The rows of a group lie close to one hidden flat surface of 10 dimensions, which may be shifted away from zero. Surfaces can cross.
Known rows, each followed by its group:
[-13  15  -5   8  16   0  10   2   3 -22  17   4   4  -4   4   7 -10  13
   9   5] : Q_485
[-36 -56   9  20 -14 -35  12 -36   8  12 -27  -7  29 -19   5   2 -38  -2
  11 -19] : Q_348
[ 11  25 -11 -41 -10  -3  -1 -17  43 -19  15 -10  -6  12   2   9 -12  -6
  18  27] : Q_894
[ -3  -6 -16   8  35   5  -3  14   1 -10  36 -22   5 -15  30  16 -41  36
  21  11] : Q_98
[ 18  26  11  45 -18   0  26 -33 -33  21  14 -30  -5  19  27  -9  -2 -28
 -15 -24] : Q_173
[  4  -6  11   0  10   6 -19   7   7  12  24  -9  15 -14   1  -5  -2  -2
   2   8] : Q_173
[ -1  18 -17   0 -11  47  -9   1  17  11   2 -15 -11  -8 -21  19  29  -5
  14  15] : Q_485
[ -6  28 -13  21 -36  18  13 -34 -22 -10 -46  25 -12   9 -34  49  26 -19
  10 -35] : Q_173
[ -6  -7   7   7  -8 -11 -20 -13   8  25   9 -17 -15  -8   5  -1   3 -30
   6   3] : Q_348
[ 17  14  -7  -4  -7 -15 -14   0  -9  -4  16   0 -25 -12  26  41 -28 -34
  17  -4] : Q_894
[  0  11  14   4   6 -20   1   1  -1 -12   0   0  -1  -8 -17 -13  -5 -14
 -10   4] : Q_485
[ -5  20  12  23  10 -10  36 -28  27  22   1  -3  15 -10 -48 -10 -17 -18
  -8  -9] : Q_98
[ 31  28 -12  -2 -23   7  10  13 -28 -36 -21 -21 -29  10  52  -6   4 -46
 -19  32] : Q_173
[  1  -9  -4   0 -21   4   0  14  22 -10  15 -18 -21 -47   7 -11 -25 -29
  22  10] : Q_173
[-22 -47  -5 -19   7 -29 -32   6  -1 -22 -36 -29  -2   9  16 -22  -4  34
  -4  24] : Q_348
[-11 -19 -23   1  -1  30  37  18   8 -16 -11  -9  18 -11 -12   1 -22  58
   9  -2] : Q_894
[ 14  17 -15 -19   7 -15  17  22  15  -4  16 -19 -45   3   2  -8 -26   1
  -3  12] : Q_98
[  0  -5 -11  -8  17   3   4   6  21  34   3  11 -17   7  -5   0   5  -2
   0   1] : Q_98
[  1 -12   5  -3  11   1   3  13  -1   2  -1   4  19 -12   4   3 -12  -4
  -5  11] : Q_485
[  0 -12  23 -14  15 -17 -18  48 -25 -25 -11  23  10 -22 -20  -5   0   1
 -19   9] : Q_98
[  2  39  -6  21  15  27  31  16  -2  -9  -4 -12  -7  -9  -4   1  11 -36
 -16  32] : Q_485
[ 27  33  12  19 -14  15   5 -14 -21  19  30  16   4  -3  -7  25   1 -21
   5 -35] : Q_894
[ -6 -27   9  10  27   6 -39  34 -43  16  -2   9   6   2  28  10  25  10
 -14   1] : Q_173
[-15   8  10  47   4  26  -9  -4 -12  29  -2  -3 -12 -11 -18 -26  56 -23
  -9 -15] : Q_894
[ 17  32  -9   1  20  40  -2  26  17 -24  25 -13   4 -32   1  -3   0 -16
  10  39] : Q_348
[  8   3 -21 -17 -15 -10  14   9   9 -14  15 -10 -37  -8  13  22 -38   9
  23  -8] : Q_894
[ -5  28 -12  -6  -2  -5  43  -6  17  -8   1   5 -17  14 -13   4 -11  -2
  -2   3] : Q_348
[ 12  26 -17  -8   4  17   6  17   9  -8  22 -16 -31   3  17   3  -1  -5
   5  20] : Q_348
[ -1 -11  13  10   3 -16 -13  17 -30  24   5  18 -21  -2   4   1  12 -10
  -9 -24] : Q_348
[-20 -15 -11 -15  33 -25   9  29   9  13 -15  31 -22   8 -20   5   0  18
  -9   0] : Q_98
[  4 -30   2   6 -16 -16 -14  -2 -24  21   5  14 -10   1  38  13  -9  -7
   7 -30] : Q_894
[  7  17   1   7   4  21 -23  17 -19  -5 -13   2  -7  -3 -14   8  33 -12
  -7   9] : Q_173
[  1   6  -1  -3  -7 -12  19  -1  -4  -8  -1  10  -4   7   2   3 -10   1
  -3 -10] : Q_348
[ 38   8  -3  -3  -8  31  -7  -9  13  -5  13 -34  28 -14  23  -6 -21 -12
   5  24] : Q_894
[-18  -9  -2   7  17 -21 -16  43 -21 -22 -14  -8 -44 -16   6 -16   8  -3
  -8  14] : Q_485
[ 16   7  -7  13 -11  16  -7  -2 -32  -3 -16 -12  -5   9  22  13  10 -12
  -8   0] : Q_173
[-20 -10 -11  -1 -14  -8  -1  29 -18 -46 -32  10 -30 -19  21   5   2 -18
   3  15] : Q_348
[  7  19 -20  17   1  20   5   9  -2   7  31 -34 -40  -8  28   4 -10  -7
  14   5] : Q_98
[ 18   3  10 -17  -8 -16  -9  10  -1  -9 -13   9  -5  -8 -10  -9  -2 -24
 -13   7] : Q_894
[-32   2  11  26  21 -18  14  12  -1  14  43 -20 -27  -4  36 -28  -1 -19
  -6  12] : Q_173
[  5  15  16  22  12  29  28 -14   6  25   8  18  54 -13 -23  17   1 -24
  -8  -3] : Q_485
[-17   9   3  23  18  12  -8   0 -17   5 -14  -3   3   3  -9  11  29  -5
  -8   9] : Q_173
[  1 -23 -31 -16   3  13   8   1  23  40 -19  19 -17  22  17  -5  16   8
   2  -3] : Q_98
[  2  19  -5   7   5  16 -20 -28  18  17  36  -6   4  -7  13  30   2 -20
  28   5] : Q_894
[-26 -33   2  -9  -2 -14  -4  -2   4  20 -18  12   8  -1  -4  17  -2   2
   3  -1] : Q_485
[ -3 -15  15  10   8  -4 -23  12 -21  24  22  12   3  -7  19   4   9  -7
   0 -12] : Q_173
[-40  -3  -1   5  30   5  -9  17   5 -18   2   8  11 -18 -13  22   5  18
  10  19] : Q_98
[  8  22  -9   7 -14  10  11  12  -5 -11  11 -25 -35  -8  10  -3  -5 -17
   1   8] : Q_98
[  3 -27   7  26 -21   3  13   9 -24  22 -12   2   0 -22  -8  -2 -11  -4
  -8 -33] : Q_485
[  5  13   4  -3 -12 -13   3  -9  -5  -4   3   5 -11  13   6   3   0 -10
  -2  -7] : Q_348
[-54   4   0  36  33 -40  -1  -7  -6   0   6 -15 -36   1  25   5   1 -23
   3  13] : Q_485
[ -4 -39  32  -7 -37 -35   7 -20  20  39  -8  14  -5   9 -32 -77  20  -1
 -19 -42] : Q_894
[  5 -23  -3 -17 -20 -20 -12  14   4   2  -4  -7 -35  -2  18 -29  -2  -7
  -2  -2] : Q_894
[ 17  -6   1 -28  -5  -3 -20  11  -2  -3  22  21   6   2  28  15  -9  -4
   9   1] : Q_348
[-32  19 -13  31  34  33  40 -12  26 -29   4  -4  45 -19 -24   7 -13  31
  14  17] : Q_348
[ -2 -30 -21 -22  -6  27 -13  24  -5 -18 -34  11   9   3  28  -1  20  16
   1  22] : Q_98
[ 18   5 -15 -47 -25   6  12  25  14 -17 -39 -11 -22  15  -8  -2   5 -16
 -18  40] : Q_485
[ 53  50 -25  11  43  34  12  19 -27  -5 -15  27 -15  37   4 -19  37  22
 -24  -9] : Q_98
[-33   4  -6  16  13   1  22 -16  15 -11 -21 -19  10   0 -11   2   1   2
  -3  23] : Q_173
[-15 -12   4  14  32  10   2   7  13  10   6  -9  36 -24   8   5 -15 -11
   1  29] : Q_485

New rows, each followed by its group:
[-21   0  -8 -37 -13  -1   0  12  20 -35   3  -5  -2  -2   6  21 -11   6
  13  33] : Q_98
[-14  18  -5  -6  -6   7  -1  15  19 -23  -8   6 -25 -28 -34   4  14 -21
  10  15] : Q_173
[ -3   4 -10 -30   3 -15  13  21  11 -24 -18   6 -19  11  -5  -6  -6   6
  -9  22] : Q_348
[-16  26 -31  22 -11  49  19  -1   6   3  -3 -19 -28  -4  -8  22  24   0
  17   7] : Q_485
[  2 -29  16  -2   8 -14 -19  26 -31  16   0   9   3   4   4  -8   3  21
 -17 -16] : Q_173
[ -9 -10  14  -5 -16 -24   1   5   6  14  30  25 -15 -17  -6   0 -11 -10
  10 -28] : Q_173
[ 11  20  17  19 -13  -5  30 -33   7  11  -5 -21  17   6 -49 -20  -8   1
 -16 -17] : Q_173
[ 12   6   7  -7 -14  -6  -7  19  -5  -8  12   7 -20 -17  14  -6  -3 -33
   1   5] : Q_173
[  1  -5  -1  21  26  34 -17 -15  -9  -4 -15  -4  65 -12  26  37   0 -15
   6  31] : Q_894
[ 25  29   1  -8  -5  10  -6   5   5 -19  21 -22 -10  -5  -1 -11  -5  -9
   2  15] : Q_485
[ 25  20   7  -8 -40  20   0  -9 -11 -17  10  -9   9  -1  18   4   7 -24
   1   3] : Q_98
[  7   8  -8 -10  -7   6  15  -5  14 -18 -13 -11   5   0  -3  -3 -10  -1
   0  15] : Q_894
[  2 -31   1   7   2   5  26  22  16  -8  -4  -2  31 -55   1  -9 -55 -14
   4  10] : Q_348
[  6 -14   9  12  -7 -12  -4   3  -3  12 -10 -31  -9 -19   4 -19 -13 -28
  -9  10] : Q_485
[ 15 -23 -10  12  22  41 -17  13  -5  -7  -3 -25  53 -36  27  24 -30   6
  11  33] : Q_894
[ 27  20  13 -28 -19 -14   7  11   7 -15   4   6 -12   4 -37 -19  -4  -1
 -12  -5] : Q_173
[ -9 -18   1  28 -12 -11  17  11 -23  13 -20 -12 -23 -16   5  -8  -9 -21
 -13 -15] : Q_485
[-14 -38 -32  -8  22  13  -8   8  19   4  22 -37   4  -1  50   8 -36  53
  26  22] : Q_348
[ -7   6  -4 -18   3 -23  13   4   4  13  -4   7 -30  29  -7   0   4   7
 -11  -5] : Q_348
[ 14 -16   8  23   1  31   2   1 -15   7 -15 -10  43 -16   3 -16   3   1
 -13   0] : Q_894
[ 23   3   5 -26  10   0  -5  34 -26 -14  23  40  13   8  24  15  -8  20
  -4  -8] : Q_485
[-14  19   5  19  17   3 -13  25 -32  11  27  27 -31  -2   0  25  28  -8
   3 -19] : Q_98
[-14  15 -10   5   9  16  11   8   8  -1  16  11  -9 -14 -28  31  -3  14
  19  -8] : Q_894
[-34 -17   2   9 -21  -2  20 -10  -3  -7 -25  14  12  -4 -10  14   4  -3
   2  -8] : Q_98
[  1  36  -7  -1 -12  -4  19 -25  18  -5  16   3 -15   3 -16  27 -13 -16
  16  -8] : Q_894
[-16 -31  18   5   0  -4   9   4 -23   5 -48  43  40  14 -21 -16  30  14
 -30 -21] : Q_894
[  2  37  -7  35  13  13  31   1 -19 -28 -22  -5  -6   0 -18 -10  11   0
 -14  -3] : Q_98
[ 17 -16   1   1  -9  -7  -8  27 -30  12   3 -10 -25  -1  42  -2 -10 -21
 -10  -1] : Q_485
[ -3  22  -8  37 -10  10  27   7 -52 -16  16  31 -19   6  30  21   6   9
   5 -46] : Q_348
[ 18  11 -14  -3 -13  11  15  39 -30 -73 -17   2 -10 -18  34  -9 -14   2
  -3  14] : Q_348
[ -8 -21   6   3  -4 -25  -6  10 -25   7 -11  15 -13   7   6  -2   1   5
 -10 -22] : Q_348
[-45 -29 -40  38  22  38  29  25 -12  17  -6  -8  -6 -15  51  35  -7  11
  17  13] : Q_485
[ -9  14   3  17  -3 -12  33   3 -18 -28 -25  11  -6   2 -18 -10   0   2
 -15 -11] : Q_348
[  8  23  -3  -6   1  10  -7   5   0  -5  25 -12 -12  10  19   0   9  -6
   3  14] : Q_173
[ 10  -1  26 -28  16 -14 -29  10  12  22  52  16  21 -11  -9  21 -17  -5
   8   2] : Q_98
[ 13  33  -3 -17 -16   5  19 -18  17   9  -2  21  -8  24 -16   3  22 -24
  -7  -3] : Q_98
[  9 -15   3 -19 -11 -11  -3  -5  23   5   9  -4   4 -11  -5  -9 -22   2
  10  -2] : Q_894
[-10  -2  -1  18 -14  -8  17  26 -25 -37 -33   6 -24 -23   3 -12  -3 -22
  -9  -2] : Q_348
[ -6   2   2  -4  10  -5  19  10  14   0  -4   6   4 -11 -19  -4 -11  -6
  -5   8] : Q_348
[ -4  -2 -18 -26   4   6 -11  12   8 -17  18   0  -8  12  29  21  -7  26
  20  15] : Q_485
[-30 -19 -27  -6   2   3  -4   7  19 -12  -1 -19 -23 -14  33  16 -12   0
  26  26] : Q_348
[-42  19   6  27  16  -3   7 -25   0  29  40  11  -6  18   5  20  22   0
  12 -20] : Q_173
[-12  35   1  23 -13   4  21 -55  17  -7   9 -13  11  12 -10  10   1 -13
  14  -7] : Q_348
[ 26  21  15 -10 -21   7   4 -20  23   6   6  -6  11   7 -23 -38  19 -19
 -12   3] : Q_894
[ -7 -18   3   5  15  -7  17  23   3  27  12  19  -5 -17  -7   4 -18  -4
  -2 -12] : Q_348
[ -1  14  -6 -14   8   4   2   3  25  -3  22 -12  -5  -5  -4   8 -12  -1
  10  20] : Q_98
[-23  13   3 -15 -35  13  -3 -10  17   3   7   5 -13   1  -9  23  29 -35
  13  11] : Q_98
[ -5  -2   1   2  -3  -5   9  -3  10  -4 -14  -3  -1 -10 -18  -5  -4 -10
  -2   4] : Q_894
[  4 -25  30 -24   8 -32  -8  22  -3 -19 -15  42  36 -15 -50 -15 -14  25
 -16 -15] : Q_485
[ -5  25  -5   3   1  17   9 -14   5 -49   0   4  27  -4   7  11  -1   6
  13  15] : Q_348
[-15   7   1 -26  11 -16   3   9   5 -11   5  18  -5  26  -2   5  11  17
  -6  12] : Q_173
[-20 -23  -7  11 -13 -20   6  31 -50 -11 -34  26 -37   3  34  12  10 -18
 -11 -16] : Q_173
[ 55  70  -3  -2 -34  29   9 -31  12   9  67 -16 -21   9   3  14  -6 -23
  19 -21] : Q_894
[-14  19 -18  -3  -5   9  12  -6  13 -43  -8  -7  -6  -4  12  10  -3  -6
  14  24] : Q_348
[ 38  25   0 -51 -30 -25 -29  -8  23 -11  20  -3 -41  24  26 -14   6 -41
   4  18] : Q_894
[-33  28 -14  21  17  17   8  -9  10 -34  -7 -10  -5  -4 -10   6  20   1
  10  22] : Q_348
[-32 -40  -1  36  20  11 -29  28   5  31  13 -19 -22 -56  -8 -10   1  -1
  20  -2] : Q_894
[ 31   9   2  -4 -42 -13  14  -1 -36 -13 -19  11 -17  14  18   5  -8 -26
 -14 -24] : Q_173
[ 21  51   4 -19  -6  14   2 -31  24 -10  30  -6  17  21   8  13   7 -27
   6  25] : Q_173
[ 12  -7 -19 -27  -8  18 -15  16  16 -30 -15 -16  -1 -13   8   8 -12   8
  13  32] : Q_173
[ -4   1   3  15  -6  20  -4 -16  -7  19   6  12  10  13   9  -1  32   0
   1 -16] : Q_894
[ -6  -5 -27  -7 -31   6 -10  29 -20 -15   4  14 -65 -13  36  26   2  -6
  27 -17] : Q_173
[ 18 -20 -15  -2 -37  13 -19  28 -22  -8 -12   1 -41 -34   3  14  -9  -2
  19 -26] : Q_173
[ 18   4   3  -1 -34 -12  37 -45   8 -35  -4 -10  40   8  14  -5 -46   6
   4 -13] : Q_348
[ 15   8   3  -5  -9   1   8  16  -6   1  11  12 -14 -14 -23  -2  -8   5
  -1 -19] : Q_894
[ 12 -15  -7  -5 -27  17  24  11   5  15  25  -3 -15  -1 -10 -25 -12  48
   7 -41] : Q_894
[-10  -6 -26 -35  15 -16  11   8  37  42  23  15 -49  25   8  14  -8   7
  12   1] : Q_98
[ 14  13   6  12   3  11 -16   7 -25   9  10  -6  -6   8  11   4  20  -9
  -8  -2] : Q_173
[ 16 -14   1 -10  18  15 -24  42 -18   0  24  16   7 -16  25   3  -3  12
   3   6] : Q_348
[ -2  34 -18   4 -30  24  18 -69  29 -52  20 -25  37   9  41  28 -26  -3
  42  16] : Q_348
[ -7  12  -2   8   7  12 -11  11 -31 -45  -4  17   7   2  19  11  18  18
   6   1] : Q_348
[-18 -24  -5 -11   1 -39 -26  10 -12  -1   2  -6 -38  10  39   4  -8  -1
   5   3] : Q_485
[-34   6 -28  15  13   2  43  10   1 -31 -17 -10 -22  -2  13   9 -15  15
   5  17] : Q_485
[ 12 -33 -13 -53  -5 -18   2  15  23 -17  11  11  16  -7  12  26 -62  38
  21   5] : Q_894
